There are 8 hidden switches. A switch that is on adds its own fixed numbers to the row, and there is some noise. The rows also spread widely along 11 directions, which tell nothing about the answers.
In the rows, zero is written as 128.
Some rows, each with its switches (1 for on, 0 for off) after it:
[104 168 169 153 116 120 135 153 119 154  84  93 138 142 121 108  85 152
 156 126 145 128  95  99 121 179 121 113  90 129 169 179  99 101 184 130
 116 163  97] : 1 1 0 1 1 0 1 1
[141 121  95  98 142 101 132 143 130 132 163 149  71  94  81 100 170 133
 126 127 156 158  79 123 136  96 110 137 107 146 135 124  81 130 153 117
 139 157 108] : 0 0 1 1 1 0 1 1
[155 154 165 108 122 108 130 122 167 138 135  73 100 133 141 167 115 161
 180 115 154  81  78 151 102 182 135 159 144  87 131  98 126 141 159 112
 138 127 126] : 0 1 0 0 1 0 0 1
[ 96 126 143 153 112 119 109 120 105  91 106 114 121  93 123  83 111  92
 118 126 135 128 139 116 160 192 112 110 112 129 154 149 127 132 135 138
 135 186 120] : 0 1 0 1 1 0 0 0
[131  96  72  52 102  96  95 136 175 142  72 113 137 187 173 129  74 170
 132 143 143 127 155  81 119 115 142  99 131 106 121 156  90 163 172 121
  98 105  92] : 0 1 0 1 0 1 1 1
[151 119  10 103 132  96  95 203 131 126 134  86  49 132  89 103 129 109
  77 138 124 137  62  57 156  88 171  77 119 109 164 145 124 154 172 134
  93 164 136] : 0 0 1 0 0 1 0 0
[127 158 179 106 175 140 119 153 152 170 138  71 111 106 139 147  58 152
 171 107 188 124 101 139 114 146 104 116 116 114 129 117 104 120 155 138
 146 168 143] : 0 0 0 0 1 1 0 1
[139 127 106 104 135  96 164 168  97 164 156 114  94 117 134 203 177 143
 180 126 125 159 115 103 128  48 135 135 119 100 182  94 109 172 150  94
 151  34 112] : 1 1 0 0 0 0 1 0
[ 82  99  95  92  94 123 107 134 138 150 108 147 153 148 141 111 149 154
 114 128 118 134 173  74 134  87 109 114 129 109 150 144 108 159 123  90
 145 135 125] : 0 1 1 0 0 1 0 1
[116 160 190 158 123  97 154 107 104  84 118 141 141  73 142 122 104  82
 130 139 133 123 120 152 152 219 110 160 112 126 115 124 132 121 135 159
 140 126  95] : 0 0 0 1 0 0 1 1
[119 116  94  96  94  92 122 122 148 100 133 101 111 117 140 117 116 107
  88 139 117 100 128 107 154 154 140 131 145  95  96 123 135 134 148 143
 123 161 140] : 0 1 1 0 1 0 0 1
[137 144 123 175 115 104 169 108  98  94  81 136 129 110 150 126 133 120
 127 132 118 125 135 174 143 175 108 144 128 147 136 141 116  76 121 152
 120 136  49] : 1 1 0 1 1 0 0 0
[153 139  95 149 103 112 121 141 128  93 118  58  75 134 136 152 136 120
 129 117 109  82  90 138 134 179 160 131 160  74 169 101 174 141 125 122
 111 149 133] : 0 1 0 0 0 0 0 0
[133 152 148 120 162 108 155 163  98 124 122 110 109  76 120 135  83 101
 148 141 163 186  87 135 145 145 124 119  91 156 110 136  91 128 171 164
 130 113 106] : 1 1 0 0 0 0 1 0
[ 90 147 143 132  69 164  91 163 140 175 106 117 121 187  76 100 148 209
 133  90 102 104  92  82  78 125 148 116 125 115 167 152 124 122 154  61
 133 181 177] : 0 0 0 1 0 0 1 1
[144 137 106 142 137 112 171 152  89 128 115 144 107  92 124 138 144 131
 107 134 128 140  98 151 138 105 129 145 117 149 122 129 103  87 152 159
 134 124  91] : 0 1 0 1 0 1 0 1
[ 74 121 109 141 110 163 156 168  42 108 103 159 116  96 106 126 155 137
  94 109 102 192 154 166 137  61 125 120 123 177 106 108 114  77  97 139
 141 138 143] : 0 1 0 1 0 0 1 0
[ 93 154 192 119 123  87 151 158  89 124 166 137 111  45  75 131 137  82
 149 124 133 168  61  94 140 162 136 158  79 131 127 116 106 168 194 119
 169 100 162] : 0 1 1 0 1 0 1 0
[ 94 140 128 177 132 168 156 137  87 141 107  99 126 133 146 137 148 157
 139 106 129 135 170 170 138  93  73 111 140 124 180 111 127  63  58 117
 139 182  95] : 1 1 0 0 1 0 0 1
[123 134 165  95 111  70 114 112 157 124 155  93 115 101 126 144 131 111
 180 123 145 102  92  93 133 195 131 160 117  73 163 113 126 204 173  92
 153 101 136] : 0 1 1 0 1 0 1 0
[110 123  84 138 134 127 122 150 107  88  98 135  96 112 111 104 131 126
 115 105 137 171 123 163 140 124  97 118 120 152 148 117 104  88  92 128
 114 176  87] : 0 0 1 1 1 1 1 0
[161 102  31 103 136 114 138 143 136 124 103 108 106 143 168 112 101 142
  67 161 139 115 151 124 161  76 136  95 148 136  91 153 120  93 138 180
  93 170  86] : 0 1 0 0 0 0 0 1
[112 108  68  67 156 119 118 150 131 126 114 117 124 104 168 121  69 104
 102 146 161 186 176 114 167  73 108  74 120 154  70 135  84 130 128 173
 113 135 114] : 1 0 1 0 0 0 0 0
[ 82 130 119 119  67 123 140 138 111  92  62 171 147 163 110 130 145 161
 148 113 102 178 119 153 100 151 128 153 123 162 113 123 101 125 118  89
 115  98  89] : 0 1 1 0 0 0 1 0
[ 88 116 119 128 129 156 131 122 117 159 116 134 146 132 149 125 164 181
 145 106 140 133 181 156 124  76  81 128 139 135 149 125 117 109  78  93
 153 152 116] : 0 1 1 0 0 0 0 0
[133 131 161 144 104 115  98  86 161 106 118 127 112 147 112 101 169 148
 174 111 142  97 112 141 115 203  98 154 137  93 198 118 123 168 110  65
 150 156  84] : 0 0 0 1 0 0 1 1

New rows, each followed by its switches (1 for on, 0 for off):
[131 107 118 105 152 127 134 111 129 138 180 106 116  92 172 150 137 127
 113 124 139  95 188 144 156  73 106 129 165  87 120  88 154 137  82 134
 163 132 155] : 0 0 0 0 0 0 1 0
[ 67  89 149  50 126 151  69 140 147 139 163 120 112  99 102 113 142 143
 141  86 155 177 149 127 112  95 107 127 136 106 111  77 105 191 106  65
 184 152 208] : 0 1 1 0 0 1 1 0
[ 43 141 193 123  90 154  83 143 121 125 145 141 137  93  65  64 132 110
 110 105 119 155 107  80 125 179 114 126 107 133 110 131 119 158 143  94
 171 201 211] : 0 0 1 0 0 0 0 1
[144 149 115 102 136 108 126 152 145 165 153  96  91 113 123 152 142 155
 142 114 138 103  81 124 118 116 149 139 126 111 125 122 123 133 170 120
 134 130 145] : 0 0 1 1 0 0 0 0
[165 119  82  88 114  81  92 114 190 134 148 131  91 131  97  62 140 141
  91 145 147  95  76  82 132 151 143 135 123 118 116 170 107 154 189 123
 121 181 116] : 0 0 1 1 0 0 1 1
[ 99 132 130  99 125 102 136 153 118 118  96 119 130 106 146 144  90 123
 138 123 144 168 124 144 129 140 127 134 109 128 102 112 100 121 146 148
 124 113 105] : 0 1 1 1 0 1 1 1
[ 82 143  99 112 128 153 109 203 101 187 119  72  98 136 116 137 130 161
 139 105 140 142 118  83 125  59 132  81 107 110 170 136 120 115 153 113
 124 177 165] : 0 1 1 1 0 0 0 1
[124 160 142 185 137 133 169 130  92 121 115 118 132 107 152 145 124 135
 133 120 123 105 135 167 144 143 104 137 131 136 151 127 140  67 100 148
 131 149  94] : 0 0 0 0 1 0 0 0
[103 108 126  68 116  97  93 143 136 113 183  91  81  78 100 113 137  81
 116 126 145 142 106  83 148 132 135 125 124  80 121  91 131 200 155 116
 158 148 194] : 0 1 1 0 0 0 1 1
[143 134 144 102 140  64 149 112 143 155 150 115 129  89 157 146 137 126
 168 138 155 118 124 118 140 135 107 155 106 104 145 141  99 149 174 129
 149  92  85] : 1 1 1 1 1 0 1 0
[110 171 150 172 151 138 117 169 111 124 130  60 100 103 110 121  96 120
 144 104 148 124  83 145 137 180 117 116 114 110 161 127 151  99 120 137
 123 195 144] : 0 0 1 0 0 0 1 0
[111 136 183 122 148 135  97 108 152 174 151 138 132  90 105  56 107 152
 123 118 168 106 125 104 132 159 102 120 105 155 115 180  91 130 172 126
 166 212 159] : 0 0 0 1 1 0 0 0
[125 145 121  99 119 146 115 181 134 152 141  51  79 140 118 171 118 164
 142 101 134 114  83 128 101 109 164 122 152  90 123  85 142 130 150 114
 125 148 186] : 0 1 0 0 0 0 0 1
[142 149 157 118 128  82 160 121 138 159 148 139 143 107 152 136 115 126
 141 154 141  91 111  81 146 147 126 145 107 115 135 160 109 144 190 143
 147 104 105] : 0 0 0 0 1 0 0 1
[177 144 128 127 138 105 164 111 145 125 129 102 115 117 165 159 117 159
 134 129 142  84 110 193 124 148 134 168 159 118  95 114 144  98 132 153
 130 117  96] : 0 1 0 0 0 0 1 0
[122 166 139 167 134 114 165 153  92 156  90 130 126 134 124 146 167 166
 195 120 152 150  88 141 120 123  92 147  86 134 215 146  99 101 137 100
 127 111  41] : 0 1 1 1 0 0 1 1
[144 103 137 104 144  76  99  73 171 125 164 111 112  81 137  81 153 113
 146 133 173  92 144 126 155 172  83 146 125  94 163 139 120 174 135 111
 160 171  97] : 0 1 1 1 1 0 1 0
[108 141 161  88 132  91 162 112 131 129 124  87 156 103 206 186  64 114
 156 135 149 114 165 149 143 149 108 150 134  88  87  97 127 117 135 167
 128  94 112] : 0 1 1 0 1 0 1 1
[143 107  49 126  98  99 143 122 124 102 103  92  95 155 167 151 148 135
 116 133 107 102 166 136 146  99 123 117 160  82 171 108 136 109  96 128
 100 129  67] : 1 1 0 1 1 0 1 1
[136 108 107  89 157  97 133  95 135 131 148  89 114  90 205 168 139 112
 153 133 167 104 188 170 154 100  90 140 152  77 132  79 134 138  92 141
 146 118  95] : 0 1 1 1 0 0 0 1
[153 121  73 101 147  82 167 151 108 134 126 121 111  96 158 142  94 104
 100 166 139 133 124  91 172  92 147 105 109 144 106 158 104 121 191 186
 112 101  96] : 0 1 0 0 1 0 0 0
[139 136 137 135 133  67 131 146  98 110 155  95  86  60 105 114 127  66
 129 143 139 121  76  74 172 171 150 129  90 103 179 138 129 172 198 147
 138 132 127] : 0 1 0 1 1 0 1 0
[101 108 154  85  85  89 104 122 132 106 145 161 112  76  82  92 138 100
 100 120 110 139 100  81 133 168 160 149 115 131  95 129 100 190 192 110
 168 128 181] : 0 1 0 1 1 1 0 0
[ 93  66  98  70 102 124 106 107 138 153 165 148 137 132 139 108 166 156
 109 126 121 116 205  78 140  49 114 114 154 105 138 124 115 176 112  82
 170 131 170] : 0 1 0 0 1 0 1 0
[ 90 142 201 130 153 162 136 142 105 197 164 118 137  97 112 129 145 172
 165 105 157 137 132 128 115  90  90 135 112 125 156 121 116 124 130  99
 189 159 169] : 0 1 0 0 0 0 1 1
[129 134 185 160 138 123 132 100 131 166 133 144 139  93 120  97 166 160
 152 117 155  97 124 140 123 158  83 163 115 123 177 147 111 126 133 100
 184 167 102] : 0 1 0 1 0 1 0 1
[104 158 148 140  69  95 135 131 126 123  70 155 155 140 120 116 131 147
 132 129  97 121  88 110 112 203 153 159 105 146 113 171 111 123 186 120
 117 110  96] : 0 1 1 1 0 0 0 0
[138 134 125  92 120 123 164 161 108 168 169 120  84 103 114 188 180 171
 135 112 115 125  93 150 100  51 159 169 142 113 103  75 122 118 155 114
 155  84 171] : 0 1 0 1 0 0 1 1
[128 154 122 132 112 122 142 180 106 125 105  83  90 128 113 166 115 145
 137 104 114 148  78 148 106 132 150 134 127 112 137 103 118 103 150 129
 118 122 125] : 1 1 0 1 0 1 1 1
[123 120  98  95 131 119 121 142 145 126 103 117 111 139 118 101 111 152
 141 130 166 159 113 131 133 123 102 112 114 146 129 141  82 119 140 122
 110 163  87] : 0 1 1 0 1 0 1 1
